The same things were measured in two ways. Each way mixes the same 10 hidden numbers, adds some noise and spreads widely along 7 directions of its own, which tell nothing about the thing.
In the rows, 128 means zero.
Some things both ways: the first way, then the second way.
[146 178 155  96  98 174 105 130 117 148 209 151 115 137 134 141 195  53
 114 142 174]
[109 115 100 130 137 152  92 164  55 162 152 119 146 165 108 115 123  98
  94 127 156 166 117 143 122 145]

[173 154 161  98  80 170 129 116  96  69 141 206 140 121 141 150 167 105
  56 106 146]
[ 46 172 125 195 114 160  64 113 158 103  89  94  45 104  60 150 125 139
 184 183 186 133 151 110 158 148]

[161 163 108 126 100 129 112 156  58 169  80 136 160 129 116 140 159 145
  84 113 153]
[142 150 136 115  95 154 115 124 118 105 119 136  90 141  96  99 104 171
  91 129 111 134 155  97 149  81]

[156 137 195 165 140  95 159 148 114  60 171 134 149 117 160 174  86 118
  86 116 109]
[115 130 130 161  77 123 117 144 136 121  94  83 119 115 123 128  89 145
 147 164 162 122 157 106 158 130]

[140  94 124 145  90 127 108 124 110 150 135 159 139 125 125 125 117 165
 119 124 103]
[192 198 119 103 149 110 133 128 120 119 120 126 105 132 140 107 100 110
 138 152 105 148 173 155 180 138]

[ 86 122 142 148 163 145 114  90 175 155  87 103 115 132 145 129  66 110
 140 123 118]
[120 156 139 143 133 156  97 131 141 117 100 107  63 122  89 125 134 150
 144 151 153 132 139 112 134 127]

[ 81 112  96 158 139 140 151  98 155 181  95 126 147 148 143  91 112 174
 173 157 122]
[123 123 137 103 128 130 117 160  90 139 124 101 177 129 104 134  89 114
  99 110 111 151  94 138 143 105]

[143  94 152 150 110  76 119 188  62 120 159 130 187 118 166 139  80 158
 111 100  90]
[ 72 126 104 134 134 116  71 105 111 192  97  69 151 119 135 158  85 117
 175 141 185 100 142 158 117 155]

[158 126 122 166  56 144 112 189 131 189 108 134 199 121 152 143  94 159
 127 120 165]
[ 74 160 122 140 126 159 106 134 155 118  90 113  69 123  60 174 109 125
 167 123  93 108 109 130 129 123]

[130 151 127 158 136 155  86 135  98 135 143  89 138 132 162 134 116  90
 129 130 123]
[133 150 121 185  92 154 112 120 126 134  87 101  81 136 115 133 159 120
 160 183 139 147 164  80 120 167]

[ 93  79 121 116 166 164 163  71 134 133 105 109  93 123 126 159  83 168
 132 114 119]
[136 147 109 125 135 146 103 132  84 146 108 119 125 166 117 125 105 103
 113 135 134 131 116 128 130 146]

[ 92 175 128 140 118 121  94  87 152 163 171 146 135 122 180  92 152 142
 108 166 140]
[ 75 157 168 140 139 149  73 144 119  85 116  94 111 117  83 161 114 110
 131 128 139 117 112 115 131 117]

[ 89 146 121  82 134 131 107  86 151 106 166 127 128 149 141 115  89 117
 106 138 172]
[160 111 153 110 129 142 140 176 106 129 117 107 159 133 113 151 126 110
 102 101  90 129  94 117  96 113]

[ 67 120 161 121  77 113  73  80 114  94 217  77  97 116 130 104 122  89
  92 124 175]
[173 186 168 114 132 109 121 206 146  66  92  45  65 105 142 128 118 101
 164 100 132 130 116 115 163 114]

[102 151 122 109 151 130 132  93 126 171 171 137 136 128 196  93 129 183
 152 148  98]
[132 149 117  94  88 132 125 107 100 174 123 135 136 147 139 119  96 151
 136 113  97 107 162 134 125 127]

[155 125 128 168 122 188 110 185 134 179  97 129 164 142 141 160 120  75
 144 124 143]
[133 119  88 128 111 131 127 122  92 153 105 135 145 123 105 122 114 132
 104 136 104 125 117 129 143 102]

[ 79 104 108  98 141 200 125  68 128  96  91 124 101 149 120 170  74  90
 129 134 152]
[123 160 133 158 108 135 127 108 142 117  85 100 116 100 144 183 155  79
 175 133 129 122 123 109 116 149]

[112 135 111  99 106 178  85  82 113  97 169 138 116 143 125 108 133 118
 100 118 152]
[120 138 126 164 117 152 113 123 103 117  96 123 116 135  80 136 136 124
 103 175  99 141 128  87 131 127]

[137 151 102  89 142 184 126  96 117 123 140 152 122 156 136 109 160 118
 136 149 128]
[120 120 124 154 130 152 134 152 103 126 116 127 140 143 103 147 128 108
 100 150 138 136  90 121 115 148]

[101 134 101 102  92 190 137  89  95 154 128 148 122 123 140 155 121 182
 110 121 156]
[119 174 124 150 117 152 116 157  98 108 121 130  89 144  92 128 140 109
 131 135 113 134 109 113 134 151]

[ 55 112 128 141  87 126 116 105 143 182  92  92 136 124 146 114  60 151
 161 136 149]
[115 149 165 133 126 178 112 132 136 103 117 149 109 123  76 160 143 126
 137 112 125 121  96 122 112 131]

[140 126 107 106 105 166 124  93 112 120  76 133 119 137  99 148 152  92
 108 139 175]
[226 167 159  89 113 149 137 138 109 127 122 145 151 157 156 146 132  64
 154  85  88 140 144 136 131 152]

[181 194 106 176 115 126  77 142 105 175 124 117 154 142 131  87 182 138
 110 147 125]
[228 150 154 100  99 116 183 183 111  86 115 114 103 138 146  64 120 151
  65 156  74 186 150  85 185  89]

[134 148 100 144  87 144 135 143 136 189  69 143 181 127 153 132 104 172
 134 142 163]
[107 163 108 163  99 134 108 106 154 120 101  95  88 134 125 134  80 122
 158 193 167 159 198 124 176 147]

[ 88  86 110 161 134 130 133  83  63 106 164  78 107 127 144 114 102 188
 154 134  71]
[135 124 113 112 117 117 117 164  75 143 121  99 130 142 137 105 113 113
 107 130 110 140 133 126 152 115]

[114  73 144 152 205 159 128  89 117  76 104  66  84 139 124 148  78  78
 152 110  72]
[187 167 139 152 129 183 120 168 148 130  81 126  32 151  75 136 182 125
 186 121 107 114 119  98  90 173]

[ 76 153 104 138 104 133  95  86 148 158 150 130 150 120 196  84  95 184
 136 166 129]
[120 150 151 149 135 121 135 170 141  68 106  96  99  98 115 149 120 113
 129 151 135 111 107 123 155 123]

[125 113 164 151 190 134 164 106 176 131 114 176 132 116 178 162  89 136
 125 142  75]
[146 117 108 106 168 134 105 185  94 138 135 117 104 126  85  97 117 139
  99 119 141 140 115 160 145 102]

[158 160 159 157 145 153  76 139 157 163  93 119 118 138 117 145 126  38
 120 128 126]
[159 123 135 131 151 135 119 122  89 134 120 129 154 132 150 109 138 115
  90 168 184 154 114 132 144 146]

[128  92  83 113  79 107 110 123  29 111  96 130 147 169  71  72 154 155
 123 112 125]
[149 144 147 113 119 184 104 127 127 130 119 140 102 148  43 125 121 160
 104 130  73 168 155 101 119  90]

Other things, the second way, with their names:
(77): [151 167 124 118  80 138 109 139 134 131 120 137  96 124 102 114  90 159
 179 110 125  97 184 143 161 126]
(221): [ 84 175 120 103  92 121 107 104 178 105  95  78  35 107 111 118  58 180
 144 145 113 146 202 118 192  57]
(425): [101 134 106 116  97  84 105  98  70 174 126  73 190 131 182 110  62 129
 105 174 144 144 190 130 157 123]
(536): [143 151 142 114 115 146 124 153 156 131 103  87  60 119 102 124 125 165
 148 123 111 145 156 110 124 103]
(17): [181 153 104  75 149 144 143 161 126 130 106 132  54 165  65  79  72 191
  70 130  56 136 137 127 153  67]
(180): [ 99 143 113 126 117 144 134 138 150 120  93 113  71 123  80 152 104 152
 130 127  78  99 119 118 124  95]
(233): [160 146 141  87  60 153 149 115 102 153 127 172 118 143 146  78 126 186
 121 101 130 136 130 121 156 121]
(399): [109 147 106 123 111 120 106 160 107 156 102  76  94 127 122 114 110 127
 152 130 124 143 135 131 155 128]
(2): [173 108 142  94 134 106 159 167 102 131  92  73 142 107 175  93 132 133
  76 130 157 183  67 115 166  93]
(458): [145 161 149 121 133 169  67 176 119 126 101  97  70 158  77 126 119 114
 173  96 146 124 125 124 135 147]
(94): [173 120 176  89 108 154 144 224 128 120 137 122 119 127 115 141 136 132
 152  36 113  97  83 140  95 124]
(305): [ 97 123  98  90 124 130 117  98 145 147 110  93  82 158 151 127  53 144
  97 148 147 155 179 143 156  83]
(191): [ 72 113 142 153 141 196  90 122 113 138  97 128 111 147  51 176 153 116
 111 130 124 132  66  98  78 135]
(482): [ 71 104 131 110  95 147 123 113 123 141  91  99 139 109  93 165 109 149
  97 105  74 130  91  97 110  57]
(440): [116 155 117 122 101 136 120 119 117 140 113 136 113 144 116 121  90 143
 138 143 124 117 145 137 161 136]
(143): [134 140 133 114 105  99 130 192  98 116 117  40 128 128 186 129 113  73
 127 109 142 176 123 117 153 123]
(320): [100 135 113 161 139 141 105 112  83 152  82  85 148 112 111 167 177  72
 122 150 104 163  80  93 100 137]
(264): [110 159 155 171 104 138 137 110 126  98  88 118 145  95 108 165 146 121
 130 163 114 120  94  87 120 139]
(49): [ 85 102 146 125 137 144  94 108 115 146  85  91 134 127 114 138 105 148
  98 151 167 120  92 109 125 110]
(79): [158  96 119  66 136 165 114 173 102 159 127 158 101 155  65  82  91 191
  88  83 115 116 103 156 145  77]
(297): [187 165 116 126 123  96 153 199  88 124  95  83 146 137 142 114 101  91
 132 125 101 126  94 127 154 152]
(472): [100 156  93 183 104 128 107 153 145 119  87  87  80 118  94 160 104  96
 190 169 132 117 157 129 159 157]
(381): [113 154 127 124 113 134 134 119 143 126  89  94  93 106 115 150 132 128
 138 138  88 150 130 109 138 101]
(58): [143 123 110 126 177 143  82 139  86 120 130 125 117 164 104 101  89 113
  70 169 179 146 144 145 158 120]
(453): [ 77 132 151 116 122 147 104 142 118 120 103  72 113  97 103 148 145 122
 114 105 120 180  81 100 128  81]
(81): [211 169  97 132 116 136 140 176 103 150 108 128  99 184 137  96 102  98
 158 143 140 140 148 148 162 197]
(148): [ 79 129 134 128 123 146 102  99 111 132 114 152 168 109 107 181 109 118
 141  98 147  55  80 153 105 127]
(397): [161  90  96  99 137 133 122 170  83 162 128 104 129 162 110  65  75 163
  53 155 151 187 142 137 166  91]
(67): [119 125 120 133 163 141 107 142 125 110 100 111  85 129 117 141 124 108
 116 142 159 107 101 138 137 121]
(550): [118 113 134 151 120 171  95  73 131 136  93 127 118 148 130 150 126 116
 113 174 181 144 150 104 122 136]
(37): [133 117  98 112 171 113 150 130 120 142  94  92 141 125 125 153  93 116
  79 150 103 130 101 139 114  97]
(534): [128 143 125 129 136  95 125 112 128 108  89  71 119 106 164 124  93 118
 105 186 146 147 153 119 180 102]
(183): [108 121 129  87 133 134 122 153 105 142 131 101  92 127 115 106 126 155
  87 123  94 166 133 124 138  77]
(190): [156 143 131 132 147 145 128 112 115 133  95  91 116 142 144 135 147 100
  92 166 136 187 125  94 114 128]
(202): [141 166 128  53  96 113 174 135 147 151  95 120  66  99 142 106 123 179
 149  85  41 128 121 141 168  75]
(28): [ 91 116  97 124 131  90  72 138  94 154 106  32 121 103 182 103  98 105
 132 153 218 176 156 142 190 108]
(395): [107 144 112 148 137 163 113  90 143 135 108 123  80 131  95 141 131 138
 117 185 136 178 167 118 134 121]
(217): [ 72 106 113 154 147 171 107 138  91 141 106 107 108 152  89 146 150 106
  77 155 141 172  71 102 104 130]
(306): [ 36 144 124 131 135 154  72  98 115 164  96 100 134 121  91 179 105 115
 160 113 156 106  82 144 107 141]
(95): [ 72 161 111 128 109 112 113 111 140 129  85  64  87 117 131 137  75 141
 138 160 130 139 148 117 164 106]
(153): [126 151 131 113 173 153  98 168 121 147 100  96  99 164  63 129  76 139
 126 136 139 128  95 147 128 147]
(372): [111 138 139 100  87 128 125 144 138 126  90  95  96  93  84 121 105 176
 133 108  65 135 128 106 162  58]
(279): [127 128 110 134 132 128 144 137 119 128 103 116 143 118 111 144 102 125
 105 145 124 122  98 135 132 120]
(195): [ 96 112 129 126 139 163  97 121 127 146  76 102 103  93  47 154 155 152
 119 119  82 138  81  99 107  69]
(331): [190 153 166 104 150 117 149 177 103 139 114 113 182 123 160 148 130  84
 157  97 136 102  70 161 115 182]
(404): [196 112 186  52  87 165 191 120 123 127 115 172 164 120 139 134 153 155
  74  61  52 151  73 102 109  61]

Some of these things the first way, each followed by its name:
[100 150  83  98  78 144 145 104  57 140 106 120 147 119 133 173 104 204
  84 130 199] | (143)
[115 182 151  91  89  88 141 133  87 118 161 134 173 111 190 128 112 157
  94 140 165] | (94)
[ 81  99  65 111  64 203  39 118  55 155 153  97 132 158 112  88 143 102
 147 116 158] | (320)
[118 154 170 107 113 103  97 104 169 130 160 120 138 102 177 100  91 148
  81 101 148] | (49)
[ 99  70 107 175 149 146 118 126 116 138  63 115 152 147 136 104  81 130
 159 111  84] | (195)
[113 116 163 149 156 108 128 113 157 148 170  91 108 141 138  80 138 106
 170 138  93] | (397)
[171 111 124 146  76 126 127 193  91 178  28 105 185 132 106 120 114 140
 131  85 146] | (79)
[ 88 100  80 144 134 176 157  87 116 117 132 144 156 130 203  95 123 193
 173 168  97] | (472)
[114 115 185 154 138 156 152 113 211 160 171  96 117  95 182 162  83 116
 148 129 144] | (81)
[102 122 156  97  96 143 153 114 166 159 135 169 152 106 175 151  80 169
 105 106 163] | (306)
[ 60 110 133 118 128 167 107  69 139  96 163 120  96 155 118 123  70 113
 132 119 129] | (264)
[137 185 113  97 105 165  90 130 141 161 165 146 158 152 149  85 176  91
 121 143 184] | (482)
[ 78 139 117  72 163 154 133  47 142  90 168 159 101 154 121 148  64 167
  87 115 145] | (425)
[153 113 109 110  83 151 112 143 104 147  46 143 149 150  77 165  66 130
 110 100 153] | (395)
[121  78  94 133 108 149  85 117  89 145  58  80 107 149  57 127 108 103
 126 107 137] | (58)
[125 112 135 155 198 177 157  70 139 104 154 129  97 139 156 118 146 126
 159 140  67] | (399)
[181 105  85 130 151 119  98 186  92 161 110 152 179 160 115 125 116 150
 132 125  93] | (37)
[150 122 155 146 117 125 146 124 114 117  93 128 145 102 148 157 134 132
  75 104 152] | (458)
[115 117 126 175 155 119 153 111  79 145 103 132 144 102 195 123 141 180
 136 153  62] | (28)
[ 93 124  85 119 151 149 101 103 220 250  87 110 150 141 148  72  89 187
 163 121 153] | (17)
[123 149 147 107 172 156 160  63 189 135  56 125  91 143 110 134 105  93
 143 136 134] | (404)
[138 134 107  94 119 134 108  92  86 120  70 116 127 128 135 100 152 128
 114 132 125] | (550)
[105 104 118 126 161 105 117  87  98 148 127 105 108 129 141 114 118 162
 138 138  76] | (190)
